There are 11 hidden switches. A switch that is on adds its own fixed numbers to the row, and there is some noise. The rows also spread widely along 16 directions, which tell nothing about the answers.
In the rows, 128 means zero.
Some rows, each with its switches (1 for on, 0 for off) after it:
[155 161 192 136  84 135 138 143 150  71 123 120 126  77 150 105  37 119
 141 179 153 161 138 105 133  97 138 153] | 0 1 0 0 0 1 1 1 1 1 0
[164  65 163 102 159 142 139 133 134 132 190 166 114  63 144 103 108 114
 117 137 136 143 127  61  96 118 104 135] | 1 1 1 0 1 1 1 0 1 0 0
[ 91 140 140  66  94 154 105 135 197  77 125 174 166 108 109 153 167 187
 103  89 141 117 144  92 132 141 118 151] | 1 1 0 0 0 0 0 1 1 0 1
[121 145 146  85  95 143 124 136 185 120 137 130 119 116 139 146 135 134
 131  94 127 111 156 119 154 134  89 142] | 1 1 0 0 0 1 1 0 1 0 0
[149 142 167 161 141  86 122  89 123 119 144 137 126 123 162 108 119 103
 121 134 171 152 101 112 132  84  93 129] | 0 1 1 1 0 1 1 1 1 1 1
[117 117 174 161 132 117 104 100 129 124 144 128 131 138 138 124 119 108
  90 128 164 177 101  97 146 106 109 108] | 0 1 1 0 0 0 1 0 0 1 0
[146 174 124 120 169 152 115 131 130  75 142 160 138  93 139  98 122 147
 122 167 126 144 123 109  58 169 133 152] | 1 0 0 1 1 1 1 0 1 1 1
[128 135 152 150 167 172 124 172 182  95 123 106  93 113 133 147  91 161
 148 157 149 137 139 116 100 169 139 126] | 0 0 0 1 0 1 1 0 0 1 0
[100  82 165 138 122  94 134 139 181 127 139 140 116 103 136 149 118 133
 159  91 168 128 146 115 185  64  98 141] | 1 0 1 0 0 1 1 0 1 1 0
[128  95 138 160 162 112 120 130 114 107 116 229 132  90 205 106  37 104
  98 140 100  64  69  86 145 155  77 162] | 0 1 1 0 0 0 0 1 1 1 1
[139 125 127 119 156 137  94 171 124 140 158 127 168  93 138 128 126 146
 110 120 133 112 114 161 106 129 124 161] | 1 0 0 0 1 1 1 1 0 0 0
[124 147 169 137  84 132  83 128 123 129 150  60 180 112 109 149 135 119
  79 122 134 197 108 109 134 119 123 120] | 0 1 1 1 1 0 0 1 1 1 0
[155 168 157  95 150 112 129 119 101  90 153 101 175  62 134  99 121  98
 140 140 124 115 139  62 188 150  65 199] | 0 0 0 0 1 0 1 1 1 0 0
[126 147 142 141  92 158  53 143 131 139 124 137 175 129 154 101  72 126
  54 127 105 124 133 163 135 138  82 124] | 0 1 1 1 0 1 1 0 1 0 0
[139  96 165 142 166 142  99 168 147 148 166 105 109 153 167 124  90  98
 122 143 113 159 138 120 119 169 123 112] | 1 0 1 1 1 1 0 1 0 0 0
[126 156 153 153 131 106  94 157 125 107 160 124 138 104 184 139 127 102
  86 106 161 139  69 134 150 112  94 138] | 1 1 1 0 1 1 0 1 1 1 1
[143  70 137 131 136 133 117 136 152 126 151 153 124  99 125 111 128 129
 120 148 132 144 143  56  93 133 140 116] | 1 1 1 1 1 0 1 0 0 1 0
[116 144 133 152 123 116 132 140 131  81 157 129 112  63 166 136 145 105
 102 125 185 140  70  83 133 117 100 121] | 0 1 0 1 1 1 1 1 0 1 1
[106 172 165 130 154 151  91 134 100  95 162 149 177  80 151 105  59 129
 109 157  96 179 104 173 101 123  94 166] | 1 1 1 1 1 1 1 0 1 1 0
[ 94 124 153 186 119  99 122 102 169  82  88 156 125 105 141 138 107 146
 125 123 185 120 114  87 160  85  93 143] | 1 1 0 0 1 1 0 1 0 1 0
[160 108 133 142 156 137  70 158 143 120 150 136 132  78 138  81 115 132
  80 141 164 138 143  79 129 135  86 143] | 0 0 1 1 0 0 1 1 1 0 0
[158 153 186 146 111 133 116 130 125  83 136 131 135  74 142  90  28 110
 120 179 138 181 127 106 121 104 118 160] | 1 0 1 0 0 1 1 0 1 1 1
[ 92  93 179 121 137 140 108 120 148 105 158 155 140  76 134 136  50 125
 118 139 100 177 124  78 143 123  70 157] | 1 1 1 0 1 0 1 1 0 1 1
[201 174 169  98 130 121  92 169 171 117 146  87 123 188 153 148 170 119
 120 116 137 132 122 108 115 171 149 143] | 0 1 0 1 1 0 1 0 1 0 0
[128 128 169 105 129 142 159 127 148 109 162 138 136  79 151 142 115 144
 133 111 173 124 107 125 132 111 102 146] | 1 0 1 1 0 1 1 1 1 0 0
[146 142 158 118  88 150 123 132 137 111 148 106 135  66 146 131 101 117
  89 121 153 128 106  87 143 128  89 139] | 1 1 0 1 0 1 0 1 0 0 0
[116 139 169 125 120 159 133 127 149  86 136 131 124 110 136 125  85 122
 129 163 122 157 138  87 111 163 141 131] | 1 1 0 1 0 0 1 0 1 0 0
[153 143 141  97 135 151  91 136 119  94 134 174 184  88 140 110  80 146
  89 149  87 108 109  89  92 167 120 178] | 1 1 0 0 0 0 1 1 1 1 1
[203 196 157 129 116 119 105  85 160 126 105 119 116 120 110 120 120 150
 119 134 148 146 123 114  90 119  93 181] | 1 1 1 1 0 0 0 0 1 0 0
[112 181 158 110 113 169  65  96 149 101 131 118 162 134 135 129 115 140
  54 115 126 154 129  98 138 164  46 138] | 1 1 0 0 1 1 1 1 0 0 0
[ 88 172 153 126 127 122 126  79 108  87 164 162 135 107 172  83 126  74
  98 134 145 170 116 107 173 119  59 109] | 0 1 1 0 0 1 1 0 0 1 1
[ 84 131 169 103 117 185 151  96 171 102 140 196 114 133 145 156  80 163
 105 125 126 180  91 144  74 141 121 109] | 0 0 1 0 1 1 1 0 0 1 0
[139 116 192 130 145 139 107 175 145 115 170 128 139 118 196 148  67 124
 106 116 142 115  86 136 144 127 101 135] | 1 1 1 1 0 1 1 1 1 1 1

New rows, each followed by its switches (1 for on, 0 for off):
[117 165 158 167 144 162  84 121 153  84 102 111 142 134 135 105  95 148
  97 167 154 147 153 101 125 157 114 119] | 1 1 0 0 0 1 0 1 0 1 0
[112 144 158  89 115 126  97 180 219 127 156 140 104 134 165 169 109 151
 158  87 110 151 146 181 132 111  92 158] | 1 1 1 1 1 1 1 1 1 1 0
[131 122 145 113 131 114 148 116 143 131 145 129 144 105 121 129 135 131
 164 125 129 126 146 123 129 109 121 136] | 0 0 1 1 0 1 1 0 1 1 1
[124  96 136 132  91 115 103 138 118 144 139 123 190  86 119 129 118 126
  99 108 125 119 124 116 146  95 117 141] | 1 0 1 0 1 1 1 0 1 1 0
[158 138 190 121 117 141 119 131 163  95 123 155 143 154 185 120  75 132
 111 139 136 110 118 100 138 142 108 130] | 0 1 1 1 1 1 0 1 0 1 0
[122  91 144 106 157 142 120 131 147 127 162 153 146  65 133 137 116 155
 114 108 137 123 121  95 124 119  77 154] | 1 0 1 0 1 1 1 1 1 1 0
[153 134 142 127 132 124 103 137 127 119 132 135 153  70 131 113  87 124
 123 136 109 100 128 107 132 128  81 172] | 0 1 0 1 0 1 1 0 1 0 1
[132 106 181 110 195 137 116  98 112 139 174 144 156 115 152 126  87 124
 110 122 120 140 103  99 147 141  65 159] | 1 0 1 0 0 0 1 1 0 1 0
[116 129 175 119 123 106  93 118 159 148 157 109 138 139 140 125 113 111
 141 115 115 177 164 137 166 100  87 140] | 1 1 1 1 0 0 0 1 1 1 0
[134 129 193 111 125 132 117 160 147  98 179  87 145 110 139 158 142 124
 115 114 166 175 101 100 131 115 131 132] | 0 1 0 1 1 1 1 1 1 0 0
[117 102 151 131  87 117 122  83 135 110 122 178 157 117 146 105 125 115
  82 114 157 107 125  66 153 101  94 117] | 1 1 0 0 1 1 1 0 0 0 0
[154  90 125 148 137 132 127 140 148 134 127 133 119  89 109 116 131 140
 119 148 159 127 129  83  95 135 153 126] | 0 0 1 0 0 0 0 1 0 0 1
[134 141 122 108  60 138 103 152 133  98 138 153 151 104 150  99 128  93
  81 139 104 138 132  78 121 165 144 122] | 1 1 1 1 1 0 0 0 1 0 0
[128  97 150 136 156 139 103 146 128 147 166 138 114  77 155 154  87 109
  95 110 100 144  80 100 128 147  74 152] | 1 1 1 0 1 0 0 0 1 1 0
[122 114 116 118 130 149 131 152 103 130 140 143 167  24 112 121  57 131
 137 157  71 124 116 131  99 143 120 172] | 0 0 1 0 0 1 0 1 0 1 1
[100 201 109 118  54 146  88 160 127 104 100 106 176  65 101 145  75 126
 105 127  63 148 114 164 140 152 106 183] | 0 0 1 0 0 1 0 0 0 1 0
[117 161 151 142 138 145 114 124 160 132 152  76 106  92 103 156 132 143
 135 136 154 203 122 145  96 122 101 140] | 0 1 1 1 1 0 1 1 0 0 0
[ 46 147 108 133  86 143 113 115 131 121 144 129 140  77 113 171 151 126
  86 100 116 186  84 133 115 138 118 119] | 1 1 1 0 0 0 0 1 1 1 0
[106 118 150 156 150 122 132 126 127 120 129  79 185  63 116 130 128 150
 157 140 165  82 163 102 181 101  96 146] | 1 1 0 0 1 0 1 1 1 1 1
[122 151 118 149 144 149  86 206 174  89 133 133 117 106 165 133 150 151
 103 118 165 107 119 134 120 156 133 122] | 1 1 1 1 0 1 0 0 1 1 0
[ 97 108 147 156 112 109 105 115 161 163 113 128 148 181 136 150 127 135
 126 111 134 127 134 161 143 108 139 103] | 0 1 1 0 0 0 1 1 0 1 0
[147 117 160 117 131 138 143 143 141 137 190 101  99  88 152 152 157 110
 113 104 168 159  92 105 117 116 119 105] | 1 1 1 1 0 1 0 0 1 1 0
[148  81 190 123 147 110 133 120 161 147 166 141 107 113 137 131  99 121
 154 123 139 166 136 111 130  75 103 140] | 1 1 1 0 1 1 0 0 0 1 0
[119 142 163  95 120  91 114 143 147  48 173 174 152  62 125  98 153 127
 134 132 175 197 123  90 131  55 128 166] | 0 1 0 0 1 1 1 1 0 1 1
[129 138 151 132  78 128 102  91 131 134 122 125 174  84 114 112  75 131
 113 136 103 145 151 119 127  94  80 151] | 1 1 1 1 1 1 1 0 1 1 0
[151  79 137  64 156 104 121 178 116 155 197 156 176 102 144 124 165 112
 137  88 103 105 121 134 139 112 137 155] | 0 0 1 0 0 1 1 0 1 1 0
[ 92 143 151  90 131 115 139 102 108  92 176 160 173  85 124 125 149 108
 132 128 108 176 107 101 124 123 120 150] | 1 1 1 0 1 0 1 0 1 1 1
[ 98 101 151 109 106 115 140 111 124 148 156 106 152  87 106 133 100  94
 159 130  87 168 153 107 156 126 112 150] | 1 0 1 1 0 0 0 1 0 0 0
[147 149 103 151 207 143  66 150 158 168 165 124  78 132 181 116 144 132
  93 110 148 131 127 166 101 160  55 121] | 1 0 1 1 0 1 1 1 1 1 0
[103 101 147 159 139 120 155  91 145 129 121 151 142  92 118 130  98 155
 165 149 149 118 135 132  98  91 119 133] | 1 1 1 1 1 1 1 1 0 0 1
[118  91 134 129 174 142  91 150 137 144 163 116 139 110 126 153 150 131
 102 114 109 132 119  88 115 164 111 124] | 1 1 0 0 1 0 0 0 1 1 1
[182 138 149 105 133 109 134 102 122 135 180  93 108  54 116 102 144  92
 137 141 151 169 137  61 124 110  89 161] | 1 1 0 1 0 0 1 1 0 0 0
[ 83 120 172 123 125 184 130 160 147  87 154 145 158  72 135 172 100 176
  88 117 161 157  66 140  98 124 142 119] | 0 1 1 0 0 1 0 1 1 1 0
[124 173 148 114 163 175 122 129 142 130 171  80 102 103 129 122 105 120
 136 155 120 195 154 147  96 173 102 131] | 1 0 1 0 0 1 1 1 1 0 0
[143 116 143 120  90 112 134  94 135 152 129 166 132  86 137 149  39 121
 132 126  67 141  97 123  86 115  89 175] | 1 0 1 1 1 1 1 1 1 1 1
[143  91 147  93 159 106 144 103 139 129 146 136 172  97  80 143 180 156
 160 118 126 122 136  64 108 119 143 155] | 0 1 1 0 0 0 0 1 1 1 1
[140 163 151 128 220 144 122 155  78 116 208 119 144  82 195 102 116 101
 113 143 149 141  80 157 121 154  92 146] | 1 0 1 1 0 1 1 1 1 1 0
[170 141 147 105 100 115  92 191 123  78 132 165 172  84 159 104  66 111
 114 153  88 117 103 100 116 136 148 192] | 0 1 0 0 1 1 1 1 0 1 0
[123 136 168 122  90 123  82 133 154  97 146 148 141 103 135 125 100 121
  81 122 140 191 104  97 131 109  94 151] | 0 1 1 1 1 0 1 1 0 0 0
[138 119 150 121  91 198 141 115 113  86 181 127 122  21 153 105 112 117
  35 156 195 164  86  22 102 147 110  83] | 1 1 0 1 0 0 1 1 0 1 0
[148 118 124 109  97 134 131 183 129 115 155 107 172  40 111 104 143 131
 143 150 142 120 159 109 129 105 162 141] | 0 1 1 0 1 0 1 0 1 1 0
[188 160 119  98 117 129  85 121 140 133 136 138 132  79 140 105 131 125
  78 100 127 105 127  83 143 141  44 172] | 1 0 1 0 0 1 0 0 1 1 0
[154 127 130  91 104  85 117 125 173 117 126 134 144  76  67 142 165 155
 168 108 122 145 155  80 117  86 130 196] | 1 1 1 0 0 0 1 0 1 1 0
[122 162 132 160 118 139 111 120  75 159 160 101 129  78 162 107  68  58
  95 151  83 165  99 165 124 146  81 133] | 1 1 1 0 1 1 0 0 1 0 0
[ 94 114 173 135  56 125 115 117 163  84 132 145 126  79 122 138  91 113
  93 118 145 194 116  66 154  87  99 129] | 1 1 1 0 1 1 0 0 0 1 0
[116  96 120 132 106 122 100 151 180 183 132  92 118 135 132 151 146 125
 129  84 134  99 174 142 171 117  86 117] | 1 0 0 0 1 1 1 0 0 0 0
[184 137 137 147 198  80  98 149 121 149 146 112 142  97 125 107 140 127
 165 135 138 105 135 154 115  91 104 188] | 0 1 0 0 1 1 1 0 1 0 1
[130 151 151 150  13 162 119 150 128 114 125  84 150  49 124 137  66 118
  68 148 158 156 101 128 117 101 145 111] | 0 1 0 0 0 1 1 1 1 0 1
[129 176 146 107 131 137 109 130 100 101 139 108 217  89 113  98 112 137
 140 163 103 134 149 145 125 131 125 165] | 0 1 1 0 1 1 1 1 0 1 0
[117 187 198 121 116 160 103 123 154 101 141  81 149 126 151 159  87 133
 102 118 136 156 118 123 175 146  62 147] | 1 1 1 0 1 0 1 0 1 1 0
[186 172 175 102 117 115  93 180 150 100 161 101 143 132 155 130 117 119
 117 130 143 165 108 122 119 135 152 168] | 1 0 1 1 0 0 1 1 1 1 0
[162 114 177 115 149 146 103 176 145 131 176  61 138  74 105 188 117 145
 117 115 130 175  86  95  97 133 125 164] | 1 1 1 0 1 1 0 1 0 1 0
[109 143  83 127 102 142  77 114 124 123 124 164 155  67 112  89 129 136
  69 135 112 153 141 108 103 138 105 143] | 1 0 0 0 0 0 0 1 1 1 0
[110 120 110 159 125 116 147  88 117 146 109 165 118 111 158 136 103  99
 120 122 107  84  92 110 126 155  94 133] | 1 1 1 0 0 1 0 1 0 0 0
[167 169 148 114 116 153  80 155 122  90 122 119 195 108 121 111 115 146
  77 140 125 128 115 102 117 159 126 159] | 0 0 1 0 1 1 0 0 0 1 0
[ 83  84 135 155 168 128 126 112 140 128 128 148 143  78 114 114  98 139
 157 142 111 138 164 109 136 116  85 138] | 0 0 1 1 1 1 0 0 1 1 0
[140 118 167 142 115 112 138 133 170 108 124 136 109 136 159 149  94 120
 149 138 131 133 118  83 118 137 139 138] | 1 1 1 1 1 0 1 1 1 1 0
[118 114 134  87 115 139  98 113 123 130 148 178 183 101 147 140 131 133
  69  79  98  86  97 100 138 141  66 155] | 1 1 0 0 1 1 1 0 1 0 0
[154 139 156  98  51 101 120  93 141 147 116  97 196 112  92 128 135 137
 134 117 131 115 166 110 154  79 123 163] | 1 1 0 0 1 0 1 1 0 0 0
[157 123 130 191 100 111 146  95  80 127 115 122 138  55 149 104  74  84
  91 160 152 110  73  74 123 125  98 131] | 0 0 1 1 1 1 0 1 0 0 1
[141 107 177 102 124 130 141 175 156 100 150 119 172  93 135 146 113 160
 164 130 152 101 133 121 129 101 167 153] | 1 1 0 1 0 1 1 1 0 1 0
[ 92 138 165  81 150 180 105 170 153  74 172 190 155 117 172 113 122 144
  94 121 125 141 124 141 124 156 117 127] | 0 1 0 0 1 1 0 0 1 0 0
[146 100 142 142 117 139 130 168 149 151 139 126 111  92 166 144  67 121
 140 133 109  94 121 139 114 129 128 132] | 1 1 0 1 0 1 1 0 1 1 0
[126 138 129  84  77 137  78 164 152 132 142 142 161 113 125 134  95 125
 110 114  55 158 142 148 110 138 120 158] | 0 0 0 1 1 1 1 0 1 1 0
[177 135 152 106  75 129 141 144 121 140 150  88 147  84 130 130 112  97
 127 144 111 133 123  94 116 141 152 148] | 1 1 1 0 1 0 0 1 1 0 0
[109  51 144 168 178 117 118 147 150 143 122 133 151 107 138 124  98 142
 148 132 150  65 158  93 176 130  94 132] | 0 0 1 1 0 0 1 1 0 0 1
[ 94 134 127 155 145 176 107 149 143 124 134 160 108  69 169 159  52 143
  87 123 109 120  71 153 103 158  65 144] | 1 1 1 0 1 1 1 0 0 1 0
[127  92 170 127 189 176  76 188 183 132 167 126 121  99 121 140  89 179
 125 134 134 165 145 154  87 126  99 143] | 0 1 1 1 1 1 1 0 0 0 0
[155 126 142 150  89 154 129 120 145 162 123  88 118  86 110 142  90 145
 113 149 145 149 123 130  83 113 148 120] | 1 1 0 0 0 0 0 1 0 1 0
[ 72  61 146 147 149 140 110 176 156 135 177 134 115  88 145 155 114 121
 122 117 130 156 121 114 134 124 123 101] | 1 1 1 1 0 0 1 0 1 1 1
[115 137 179 167  98 115 103 128 156 105 131  79 128 132 137 126 105 107
 120 139 175 171 146 101 163 102 118 115] | 1 1 0 1 0 1 1 1 0 0 0
[136  74 184 163  72  87 119 127 170 103 124 169 120 141 195 110 103  91
  88 107 192 109 119  48 190  81 102 101] | 1 1 1 1 1 1 0 1 1 0 0
[144 105 152 127 114 143 113 117 174 148 109 136 149 107  87 156 101 184
 129 120 128 115 135 133  88 102 110 150] | 0 1 1 0 1 1 1 0 0 0 1
[106 110 137 140 181 124 110 110 122 145 168 106 106  68 133 132 124  95
 115 112 122 161 123  86 159 141  31 149] | 0 0 0 0 1 1 0 1 1 0 0
[124 128 144 136 160 115 103 144 118  95 179 178 123 104 205  77 121  84
  94 141 154 146 111 107 135 120 103 122] | 1 1 0 0 1 1 1 1 1 1 0
[141 131 162 146 164 118 108 153 141 121 174 141  93  88 183  95  71  93
 139 161 124 179 129 131 119 117  93 146] | 1 1 1 1 1 0 0 1 1 1 1
[157 138 181 107 123 144  98 142 127 148 167  94 164 143 142 137 112 115
 103 125 109 154 116 138 123 142 119 134] | 0 1 1 1 1 0 1 0 1 0 0
[134 152 150 131  85 106 106 168 147 133 122  91 165 143 146 154 120 117
 138 117 115 116 121 153 155 128 153 150] | 1 1 1 0 1 0 0 1 0 1 0
[137 100 143 110  82 140 144 145 134 114 155 120 138  43 123 123 107 110
 124 135 131 130 139  65 138 114 124 130] | 1 1 1 0 0 1 1 0 1 1 0
[140 153 181  76  97 106 114 124 135 108 181 145 129 143 182 121 134  66
 100  91 124 153 111 100 178 122  88 141] | 1 1 0 0 0 1 1 0 1 0 0
[136 110 122 118  86 136 135 153 122 113 122 175 150  56 155 111  74 109
 106 133 101  77 107  94 138 144 113 154] | 0 1 1 0 0 1 0 1 0 0 0
[110  97 155 130 182 119 116 139 124 157 194 130 117 118 200 160 142  92
  93  71 153 100  66 116 185 145  44 127] | 1 1 1 1 0 0 1 1 0 0 0
[ 90 132 157 130  61 145 102 121 168  70 118 167 152  99 130 129 101 147
  73 119 156 175 118  88 134 105 106 119] | 0 0 1 1 1 1 1 0 1 1 0
[ 93  91 117 130 168 122 120 124 146 122 131 158 141  96 145 134 138 128
 132 114 116  79 134  65 169 160  66 141] | 0 1 1 0 1 0 1 1 0 1 0
